The rows are grouped in 3 ways, from coarse to fine. Each group lies inside one group of the grouping before and may be the whole of it. The rows also spread widely along 14 directions, which tell nothing about the answers.
In the rows, zero is written as 128.
Some rows, each with its group in each grouping after it:
[ 81 195 107 135 134  93 152 140 179 112 158 122 134 113 103  98 155 138
 150 132 153] : vemev q182 q309
[159 111  92 159 114 105 146 111 157 136 113  96 115 168 155 157 153 133
 114  93 141] : vemev q112 q130
[132 108 113 102 127 115 105 126  86 174 116 115  83 123  73 121 147 107
 152 166  91] : bevu q600 q541
[ 98 119 122 180 135 157 127 100 128  93 140 109  71 108 160 137 181 142
  83 118 133] : vemev q182 q60
[109 122 113  88  54 128  99  80 124  96 138 105 169 162 136 158 133  71
  83 137 138] : bevu q138 q624
[171 142 103 183 127 126 193 145 144 152 145 119  81 125 133 102 114 156
 120 136 102] : vemev q182 q58
[133  94  94 147  96 146 146 136 151 205 109 178 154 156 135 146 105 159
 157 110 142] : bevu q328 q948
[ 68 152 155  74 118 116 127  57 120 107  95 151 146 125  75 122 181 145
 161 156 168] : vemev q85 q734
[137 115 151 117 166 111 114 122 138 121  95  77 107 133 114  82 136 171
 154 160 147] : bevu q328 q438
[122 135 121 166 134 108 105  98 182 145  98  70 110 165 104 131 154 129
 153  91 143] : vemev q112 q116
[ 82 146  74 142  93 137 128 147 108 153 184  82 157 115 122 118  88 102
 122 171  75] : vemev q85 q771
[113 108 106 135  78 124 112  54 191 117 120  93 122 151  73 123 130 129
 164 147 134] : bevu q328 q438
[ 96 134  77 124 144 156 126  99 171 118 171 151  63 142 121 129 170 140
 139  63 165] : vemev q182 q58
[104 112 112  82 110 169 125  55 122 115 122 110 185 179 136 109 110 142
 138 124 176] : vemev q112 q116
[166 116 143 166 146 103 147 157 154 129 118 101  37 100 126 111 151 167
 127 160 102] : bevu q600 q541
[ 67 122 156  91 131 180 111  58 119 126 103 149 118 150  92 106 140 145
 141 144 180] : bevu q600 q541
[150 133 113 149 149 119 204 137 106 120 119 137 124 170 190 128 156 143
  67 122 175] : bevu q600 q541
[130  90 157 153 120 145 104 148 106 165 109 105  65  94 121 105 113 143
 107 191  95] : vemev q85 q734
[161 102 105  98  95 116 117 116 145 130 112  72 170 185 169 155 102 132
 122 109 147] : vemev q112 q130
[133 108 116 170 102 136 138 118 135 142 105  73 189 152 176 124  96 152
 117 145 134] : vemev q85 q771
[ 95 135 148 101 137 180 154  36 103 111 113 124  94 153  83 122 132 171
 153 145 138] : bevu q600 q541
[ 68 110 137 151 117 182  76 117 128 168 122  46  96 176 123 152  72 122
 101 138 122] : vemev q112 q116
[104 162 125 151 133 152 111 164 194 109 169 120 135 115 185 108 125 142
 105  74 158] : vemev q182 q309
[ 65 112  90 156  97 138 103 162 102 161 150 108 146 139 166 146 126  79
  61 150 138] : vemev q85 q734
[105 134 139 167 113 112 106 112 128 135  90  77 183 148 143 138 148 113
 109 133 136] : bevu q328 q438
[125 178 106 155 122 114 106 178 155 141 173  93 178 103 145  91 123  97
 133 109  91] : bevu q600 q541
[171 155 139  63 151 126 154 102  69 116 116 111 139 134 132 147 141 176
 158 107  98] : vemev q182 q309
[190 161 140 115 127 111 183 132 125 138 122 141 115 161 136 108 120 132
 105 112 132] : bevu q138 q624
[153 159  99 126 125 100 176 123 159 149 127 168 145 163 123 122 154 132
 142  82 156] : bevu q328 q438
[187 169 155 113  86 102 143 114 166 113 126 138 171  83 125 111 135 158
 169 114  80] : vemev q85 q734
[ 92 128  60 143 159 152 149 100  54 164 142 134 155 161 138  98 162  96
 107 107 153] : vemev q85 q771

New rows. What belongs after each?
[139  62 133  63  82 131  84  78 111 131  97 134 119 127  90 103 142 109
 140 193 141] : bevu q600 q541
[111 149 104 133 150 142 148 118 107 149 130 168 151 153 147 116 174 115
 116  80 167] : bevu q600 q541
[157 173 129  89 164  83 104 151 152 120 142 107 136 118 104  38 154 105
 156 112 143] : bevu q138 q624
[169 130  81 136 105 120 125 100 131 118 161  60 120 150 114 103 117  91
 124 123  84] : bevu q138 q624
[147 117 118 176 189 121 182 181 112 172 110 147  90 130 163  80 150 172
 113 140 162] : bevu q600 q541
[144 125  74  92 132 133 158 140  77 128 179 173  94 134 149 106 170  81
  75 119 136] : bevu q600 q541
[114 171  83 137 134  86 146 150 140 162 151  93 164 123  81  73 121 123
 180 160 102] : bevu q328 q948
[136 117 129 119 119  95 124 140 161 135 107 147 143 129 150 104 168 130
 121 127 178] : vemev q112 q116
[156 133 190 134  92 148 151  63 108  78  90 132 158 100 159 141 162 163
 106 147 108] : bevu q600 q541
[148  89 138 128 122 140 107 102 135 137 105 157  82 145 125  78 162  95
  86 129 180] : bevu q138 q624
[125 175 145 141 159 113 203 142 175 129 129 160  77 136 113  91 131 191
 141 136 168] : bevu q138 q624
[ 72 144 165 126 127 172  60 136 157 172 126 136 126 128 109  69 111  98
 119 117 162] : vemev q112 q116
[107 111 151 110 115 168 112  68 127  94 111 160 152 125 155 119 165 150
 116 113 172] : bevu q138 q624
[132 115 109 131 140 159 149  83  80 161 115 136  62 165 103 126 145 122
 110 115 135] : vemev q182 q60
[117 132  83 174 143 119 140 132 150 168 135 139 119 145 112  77 152 111
 136 113 158] : bevu q138 q624
[110 210 159 148 129 125 130  99 169  96 126 102 196 137 142 114 147 136
 135  73 139] : bevu q138 q624
[161 123 139 158 110 128 156 128  86 180  93 184 110 144 145 171 170 108
  79  97 115] : bevu q328 q438
[103 189 150 122 133 105 103 125  95 123 130  70 133 118  94  88 146  74
 105 154 106] : vemev q182 q60
[159 124 117  56  91  74  79 130 137 112 123 130 178 127 139 111 172  74
 120 115 151] : vemev q85 q734
[140 142 145 208 133 107 151 150 168 136  89  85 182 102 172 111 132 194
 149 137 129] : vemev q182 q309
[162 160 161 131 113  95 148 118 131 133  93 144 137 138 129 145 167 124
 111 106 124] : bevu q328 q438
[105 129 125  99 106 126 133  77  80 150 102 117 117 138  71 139 141 124
 146 176 115] : vemev q182 q58
[113  96  71 142  99 126  83 157 133 199 140 137 121 144 126 121 133  66
 110 112 136] : vemev q85 q771
[164 130 110  91 132  96 156 172 116 164 139 132  74 145 116 107 115 123
 115 150 126] : vemev q85 q734
[ 96 121  85 133 103 110 131 109 144 160 139 149 109 129  63  71 151  87
 139 177 145] : bevu q328 q948
[107 117 116 106 114 131  97 132 100 177 105 134 159 162 130 119 128  89
 110 126 167] : vemev q182 q60
[161 130 123 134 181 117 145  94  97 111 118 103  56 139 107  72 194 115
 111 127 139] : bevu q600 q541
[135 137  91  71 123 105 172 146 113 180 115 135 192 213 147 135  94 134
 132 117 185] : vemev q112 q116
[165 112 162 141  94 130 106  80 124 103 102 110 106 100 124 129 173 117
 112 142  90] : bevu q600 q541
[119  64 119 140 138 154 101 117  67 191  93 111  66 144 105 139 129 135
 126 162 111] : bevu q138 q624
[161 156 115 179 180  79 202 187 143 180 116  90  64 146 118 102 122 179
 143 148 117] : vemev q112 q116
[119 126 125 167 137 128 156 125 136 158 100 105 166 124 140 112 123 191
 166 147 129] : vemev q112 q116
[ 95 154 128 111  70  99 147 119 160 160 107 149 167 130  85 141 116 141
 165 172 139] : vemev q182 q58
[ 82 140 121 124 136 114 103 167 101 154 136 115 105 111 118 118 151  99
 103 160 131] : vemev q182 q309
[ 85 125 108 109 159 128  91 116 127 135 123 127 142 111 113  87 174 140
 167 121 168] : vemev q182 q309
[ 69 132 109 162 175 166 132  77  58 152 115  62 142 131  85  77 133 150
 168 179 107] : bevu q600 q541
[175 128 104 176 130 125 151 153 197 184 126 124  83 165 126 123  99 158
 153  75 126] : bevu q138 q624
[103 114 117 163 153 151 125 158 125 171 125  80 117 120 135 131  98 192
 168 150  99] : bevu q600 q541
[209 136 142 147 118 127 114 121 181 158 104 132  98 145 124 102 135 120
 135  54 128] : vemev q182 q309
[168 155 144 177 105 119 141 174 119 127 146  89 120  98 185 135 122 114
  62 129  65] : vemev q85 q771
[122  97  75  92 112  95 134 112 159 110 138 180 123 134 139 109 197 118
 122 120 201] : vemev q85 q734
[128 136 173 118  95 145 129 100 139 127  96 143 132 120 154 200 143 182
 134  99 112] : vemev q112 q130
[158 142 181 117 148 155 146 114  92 137 108 120 102 125 129  75 116 150
 106 150 121] : vemev q112 q116
[105 122 116  91 142 117 106 119 116  99 129  61 138 149 141 100 136 128
 114 159 166] : vemev q182 q58
[195 168 151  92 117  73 152 163 193 150 101 129 144 180 149 136 117 140
 132  74 163] : vemev q112 q116
[167 142  96 108  92  99 163 102 130 128 154 105  71 127  69 132 134 114
 149 160  64] : bevu q600 q541
[187 161 142 112 162 111 172  99 127 124 103 117 140 138 135 123 156 192
 177  78 116] : vemev q112 q116
[135 122 150 189  99 143 136 163 147 175 111 126 178 101 149  75  81 151
 122 176 113] : bevu q328 q438
[129 157 136 123 136 114 132  89 142 133 112  65 107 157  64 105 114 143
 169 146 109] : bevu q328 q438
[101 120 173  91 101 138  97 118 160 137 105 123 120 109 108 138 113 178
 166 159 126] : vemev q112 q116
[165 164 144  83  64 120 118 121 187 149 126 125 175 156 105 134  77 121
 166 103 108] : bevu q600 q541
[ 98 146 100 131 109 117 148 134 149 167 161 121  58 121  55  96 113 118
 147 184 101] : vemev q112 q116
[151 178 109  92 126 104 158  76 120 103 135  80 208 144 110  82 133 138
 175 124 115] : vemev q112 q116
[161 131 107  40 103 103 104 116 123 133 135  66 135 162  90 112  88 111
 160 152 112] : vemev q182 q58
[ 72 154  52 128 142  96 154 140 126 159 160 153 143 137 104  90 171 101
 143 131 166] : vemev q85 q771
[135 143 137  84 144 138 171 154  68 147 142 178 119 102 146 104 136 155
 113 155 123] : vemev q112 q130
[171  72 170 102 108  99 125 113 141 115  66 167  73 118 141 146 191 153
 108 157 166] : bevu q600 q541
[131 135 149  56 111 153 135  98 139 135 128 183 111 149  99 112 115 147
 142 121 156] : bevu q328 q438
[143 151 108 119 131 108 156 106 153 110 136  73 107 182 124 101 117 122
 111 125 155] : vemev q85 q771
[106 135 130 123 148 141 127 106  82 109 138 123 120  83 131  95 172 144
 126 153 110] : vemev q85 q771
[137 149 146 106  75  91 116  42 121  61 116  61 158 120  82  98 168  80
 116 188 100] : bevu q328 q948
[164 123  39 158 130 114 153 134 106 142 182 101  94 146 131 106 152  75
  95 107  91] : bevu q328 q438
[ 98 119 151 160 146 123  95 118  61 158  80  76 143 116 128 111 166 109
 103 170 119] : vemev q112 q130
[107 115 161 145 103 160  91 112 118 186  76 175 185 129 134 134 140 128
 131 106 145] : bevu q328 q438
[138 155 162 104 112 113 137 101 129 129  83 148 164 165 154 169 162 137
 111  76 164] : vemev q85 q734
[115 177 159 103 106 122 124  85 142 101 107 114 194 116 123 135 144 160
 169 113 126] : vemev q182 q60
[122 165 101  84 123 107 178  97  90 115 129 116 185 166 142 157 145 144
 132 114 138] : vemev q85 q734
